The rows of a group lie close to one hidden flat surface of 9 dimensions, which may be shifted away from zero. Surfaces can cross.
(in the rows, 128 means zero)
Some rows, each with its group after it:
[ 90  29 146 109 182 109 134 132 154  99 135  95 119 135 101 121 155  89
 114 144 152 128]  veg
[ 96  73 116 155 175 105  76 145  80 114 133  95 152 169  76 117 180 138
 130  44 116 145]  vumit
[103  69 133 136 133 135 134 135  93 108 128 111  97 164 148  54 174 163
 131 133  82 135]  bizo
[129  79 139 159 116  93 126 133 151 119 121 134 139 140  85  90  92 111
 137 146 108 117]  pogum
[ 96  55 142 188 148 119 108  88 120  86 110 157 123 109 145 108 180 114
 132 149 135 170]  vumit
[148 179 136 105  77 148 151 167 138 129 123 153 135 163 125 137  87 133
 126 114 112 111]  morur
[196 164 120 111 143 142 146 150 105 124 127 200 123 192 145 201  92 135
  88 113 146 155]  morur
[101 184 107 102 138 111 143 122 148 107 115  94 111  73 157 122 120 172
 145 147  68 117]  morur
[ 96  59 101  96 200 137 128 108  80 125 141  73  81 143 157 109 197 178
  96 146 127 140]  bizo
[ 96  68 120 187 100 169  88 134  70 116 121 154 101 139 138 107 161 172
 167 144 157 133]  vumit
[123 166 153  91  94 177 155 164 145 113 141 154 143 162 132 157 132 101
 103  89 149 141]  veg
[132 142 120 148  63 195  88 128  79 201 154 127 151 142 101 127 157 130
 135  94 206 117]  vumit
[109 151 143 119  68 147 154  94 141 143 107 130 145 133 123 117 143 109
 101 149 120 136]  morur
[ 64  79 143 161 145 102 141 105 145  95 120 116 107 126 102  63 160 136
 144 161 108 170]  bizo
[ 86 103 117 121 137 143 104 187 116 101 140 102 136 145  91 137 132 148
 149  78 134 109]  vumit
[155 167 147 153  98 133 143 116 115 127  89 187 127 151 157 163 139 112
 152 147 132 151]  morur
[134 125 126 152 130 102  92 141 133 103  96 136 164 110 116 181 103 102
 154  95 113  95]  veg
[ 92 103 153 105 121 123 167 144 174  99 135 102 113 128 129  72 129 117
 124 148  92 127]  veg
[ 90 146  98  96 154 173 104 106  89 174 177  71 127 109 125 122 202 166
  88  87 178 156]  pogum
[146 137 161 129 105 127 148 134 143 104  93 166 152 164 140 169 131  69
 124 121 122 137]  vumit
[153 183 140  81 176 119 189 114 173 123 133 152 101 115 162 173 114 110
 111 175 153 161]  morur
[123  82 130 125 170  78 108 121 123 102 100  68 132 104 162 115 157 114
 146 117  53  86]  veg
[153  94 148 179  95 125 119 108 101 126 100 179 137 160 143 119 138 109
 136 144 125 140]  vumit
[119  76 107  93  93 186 109 153 132 164 165 104 119 113 100 141  85 138
 106 155 209  75]  morur
[100  64 160 178 148 113 111 143 158 116 123 134  93  83 122 108 137  98
 230 178 192 116]  morur
[149 136 123 161 115  96 128  55 126 180 116 152 152 132  87 128 121 105
 100 165 157 164]  veg
[117  56 114 147 126 142  78 189 125  56 144 132 129 108 141 119  73 152
 135  88  89  70]  bizo
[143 126 139 110 138  93 140  85 147 131  83 107 150 108 146 166 138  75
 115 151 104 110]  veg
[122  87 128 148  82 145 123 108 113 110 107 145 126 123 154 105 118 138
 109 160  99 109]  pogum
[ 82 118 113 161 178  74 116 110 141 139 133  91 116  97  67  92 141 154
 176 150 141 154]  bizo
[ 76  87 132 119 126 121 143 121 164 126 169  93 131 132  66  47 122 130
  88 139 126 149]  pogum
[142 139 111 112 156 117 110 100  91 189 114  82 137 133 114 163 178 123
 136 126 165 117]  pogum
[132 168 114 171 188  72 123 142 113  69  94 154 100 114 160 133 127 185
 200 116  50 152]  morur
[192 110 114 188 120 117  81  84 102 158 138 162 135  80 164 117 105 127
 134 146 136 113]  vumit
[ 69 165 115 141 118 123 135  91 126  84  86 126 120  88 156 122 157 169
 137 149  68 159]  bizo
[ 77  93 132 133 171 110 128 106 163  71 128 121 135  96 127 124 149 112
 100 126 109 161]  pogum
[ 76 165 153 144  91 150 168 116 142  62 110 187 138 164 132 109 154 131
  89 112  86 209]  veg
[156 105 115 184 193  46  97 106 117 152 135 132 154 148  57 125 115 117
 138 101 135 164]  pogum
[118 117 141 101 130 137 152 154 155 111 131 114 108 119 148 121 121 121
 145 148 126 105]  bizo
[ 92 148 156  89  96 156 148 182 154 120 124 118 154 175  81 165 135  85
 127  82 162 121]  vumit
[120 137 152 114 133 145 122 147 140  76 121 111 128  81 208 127 167 107
 149  92  76 102]  vumit
[ 83  57 132 182 119 104  97 159 141  78 148 123 134 130  76  39  98 150
 143 102  83 121]  bizo
[113 116 127  97 149 123 127 126 121 181 112  65 121 121 111 161 166 104
 166 151 188  94]  pogum
[110 129 154 151 127 155 112 105 132 109 143 148 155 120 146 129 184  85
 105  81 152 173]  pogum
[115 110 154 150 144 131  97 136 129 104 120 131 164 124 126 165 173  74
 142  63 143 131]  vumit
[ 97  95 162 155 127 156 122 127 142 125 138 142 122 112 123 127 176  93
 162 139 206 152]  pogum
[156 133 143 114 115 124 106 175 139 125 115 112 149 117 146 160 111  89
 165  91 117  61]  veg
[ 96  91 149 149 117 119 132 156 173  94 134 140 130 130  87 103  98 108
 147 130 140 126]  veg
[124  98 137 149 148  99 111 104 189 105 129 153 166  84  86 178  81  59
 106 135 173 139]  bizo
[132 111 124 165 152  97  92 107 114 130 149 125 168 142  92  99 145 117
  93  65 110 161]  pogum
[172 130 122 136 115 139 126  94 108 120 116 172 135 136 178 153 120 125
  80 136 103 137]  bizo
[167 121 103  93 150 141 136 114  88 169 149 109 117 161 147 119 144 153
  75 125 126 125]  bizo
[ 96  93 155 135 108 125 168 106 168 119 129 152 123 158  85  95 123  99
  98 178 153 174]  morur
[121 126 147  88 128 129 170  95 130 170 153  78 132 173 116  59 187 108
  65 116 115 158]  veg
[121  99 170 143 106 127 136 154 171  30  85 184 153 136 158 169 110  67
 125 115  85 124]  morur

New rows, each followed by its group:
[ 54  74 141 126 164 107 120 147 191  75 137  93 134  73  83 131 121  99
 148 133 146 121]  bizo
[ 75  39 105 160 133 143 102  98  88 133 136 110 100 119 109  81 165 176
 125 173 154 139]  pogum
[165 110 145 199 134  96 120 143 106 132 106 163  90 142 137  83 128 144
 227 161 119 128]  bizo
[ 99 124 139 161 185 106 113 116 159 104 185 137 156 118  81  97 145 105
  94  60 151 207]  pogum
[129 117  90 130 164  85 116  90 111 125 128 112 144 126 108 117 114 165
  80 126  81 145]  pogum
[115 105 116 158 208  73  96 146 154  71 142 127 139  91 103 148 101 128
 146  88 107 139]  pogum
[121 114 138 146 112 119 133  95 174  88 122 170 154  99 118 143  80  98
  84 154 119 148]  bizo
[137  92 141 174 113 119 103  99 135 151 150 137 145 109 109  90 134  94
 128 126 154 137]  vumit
[ 92 140 139  87 128 122 180  93 183 155 160  96 135 131  72  85 128 106
  67 154 150 171]  pogum
[106  93 158 173 121 103 115 126 139  44  73 167 155 127 154 149 149  83
 142 103  66 138]  morur
[ 92 125 120 143 148 139 125 108  89  99 127 143 133 167 130 110 184 161
  81  88  93 192]  veg
[136  76 154 168 126 113 112 108 134 110 124 158 163 143 116 124 140  69
 106 106 131 143]  bizo
[135 132 150 143  91 167 104 140 102 116 122 126 127 111 199 107 173 119
 158  92 101 100]  vumit
[168 145 140 137 124 131 104 161 109  96 100 165 159 153 162 188 126  96
 140  65  97 107]  morur
[115 149 121 155 141 116 102 129 118 100  87 122 102  51 187 150 149 156
 220 150 101  94]  morur
[105  67 113 171  85 158  77 146  90 135 120 129 121 111 110 119 120 158
 177 146 158  86]  morur
[128 100 135 142  94 144  88 117  92 117 112 111 173 139 153 122 175 100
 100  61  80 109]  pogum
[201 111 148 143 125 127 137 144 120 146 126 171 101 155 163 128 107 113
 163 157 145 109]  bizo
[129 115 100 151 127 142 120  82 105 131 132 145 106  97 157 112 129 176
 107 173 126 148]  vumit
[167 147 140 146  78 159  99  99 116 172 157 116 134  68 192  69 144 113
 133 114 120  98]  vumit
[106  78  95 124 165  76 125 113 132 128 122  86 114 118  81 103  91 168
 122 175 101 109]  pogum
[ 82  98 133 138 169 123 131  78 133 133 145 110 131 119  98 114 194 111
 101 135 177 192]  pogum
[131 180 120 153 129  94 114 101 127 151 114 126 153 102 101 134 122 129
 148 116 119 143]  bizo
[103 200 150 109  69 124 188 152 180  92 103 145 116 126 131  96  82 143
 148 160  60 130]  morur
[161  91 138 118 124 159 110 156  80 120 123 127 123 164 190 132 172 117
 125  87 107  99]  bizo
[ 81 113 141 172 118 104 121 124 129  93 132 133 154 166  77  59 151 135
 116  82  78 178]  veg
[150 140 124 149 138 130 116 151 111 107 107 172 109 125 159 168 112 144
 175 137 133 123]  morur
[141 121 138 128  63 172 120 155 122 123 112 161 143 142 139 163 100 112
 134 128 151  89]  morur
[140 135 121 129  92 156 111 182 120  87 113 160 125 126 150 168  72 150
 156 119 108  82]  morur
[120 151 106 100 157 157 122  83  80 203 129  86 115 116 136 172 208 140
 127 140 210 147]  pogum
[151 148 124 127  92 145 134  99 108 183 136 130 136 148 120 112 135 128
 100 138 148 136]  pogum
[108  69  90 170 142 132  80 147  79 118 133 131 113 135 102 116 120 189
 152 121 134 122]  vumit
[ 89 143 130  86  90 164 133 164 177 164 198  71 134 100  71  71  95 127
 115 110 171 101]  vumit
[142 133  92 136 126 159 116 140  90 153 168 136  88 126 129  92 104 212
 139 146 149 132]  veg
[142 182 153 166 107 106 172 149 144 143 119 182  93 168 104  87 105 143
 198 168 138 164]  morur
[ 65  70 150 143 132 139 115  90 129 126 148  94 155 138  97  74 206  92
  84  96 143 169]  pogum
[ 80  91 119 116 146 130 111 168 140 118 179  62 125 117  89  48 133 155
 129  84 104 109]  vumit
[162 109 137 135 139 143 128 108 110 103  97 169 119 123 198 183 146 104
 114 149 129 129]  bizo
[119 107 130 133 131 111 112  87 116 103  99 116 172 133 143 128 163 104
  75  90  64 135]  pogum
[127 122 114  80 114 114 140 104 105 218 112  42 140 158  84 117 154 121
 111 144 136  89]  pogum
[ 88 118 137 129 124  90 125 144 169  97 121 105 167 136  63 105 103 106
 116  93  86 124]  veg
[178 129 126 167 108  94 116 126 127 144 125 164 148 150 102 115  75 120
 132 130 116 126]  pogum
[ 84 118 122  74 157 110 154 141 167  60 101  80 112  88 169 131 117 145
 118 148  42  94]  veg
[103  95 121 143 133 125 136  90 123  89 104 160 131 139 130 140 131 137
  77 159 111 169]  morur
[ 93 104 175 120 121 124 135 194 174  79 126 116 149 154 102 122 132  68
 157  78 115 108]  vumit
[122 151 133 110 147 134 143  74 176 109 138 124 122  30 196 136 136 107
  97 164 121 141]  vumit
[102 130 116  87 119 164 112 138 118 127 140  78 135 102 147 128 153 138
 108  93 116  98]  pogum
[ 93 152 129  99 132 155 113 124 129 143 156  75 150 107 128 120 181 116
 104  71 138 133]  vumit
[134  94 142 144 160  92 112 158 120  77 103 123 142 155 139 123 145 108
 142  71  61 116]  vumit
[143 121 136 151  96 146 104 121 112 161 143 135 148 136 114 112 145 106
 130  99 157 123]  vumit
[ 78 104 134 132 132 148 126  99 135 100 157 120 144 115 127  89 166 123
  69 100 120 170]  pogum
[ 74  90  98 149 116 114  85 130 105 116 130  72 146 111  90  73 134 173
 131  96  73 103]  morur
[ 92  63 168 180  71 146 144 108 151  74  84 199 132 142 128 130 129  82
 130 189 148 155]  morur
[112 110 160 125  91 141 170 128 157  96 122 142  99 134 168  58 124 128
 122 175  78 126]  vumit
[132  96 157 105 144 138 165 184 143 119 131 114  58 134 168  95 128 140
 201 180 142  91]  bizo
[140 118  88 157 142 138 102 114  94 111 120 164  95  89 168 157  96 192
 144 172 133 125]  pogum
[175 154  91 148 161  95  94 107  89 138 127 141 154 123 132 158 113 150
 106  85  91 133]  pogum
[ 84  92 131 122 173  96 146 131 156  71 117 128 124 141 102 127 123 127
 108 140 102 158]  vumit
[118 118 121 150 151 115 130  67  91 126 108 136 132 146 141 117 188 139
  85 130  99 185]  veg
[ 96  54 124 167 164  94  69 135 113  73 125 103 162 117 118 109 151 118
 127  59  73 117]  pogum
[130 109 103 181 117 113  98 129 114 173 169 138 126 136  49  64  89 169
 145 131 160 141]  veg
[103 100 108 105 127 137 117 131 127  80 119 117 151 125 130 153 105 139
  65 105  83 116]  morur
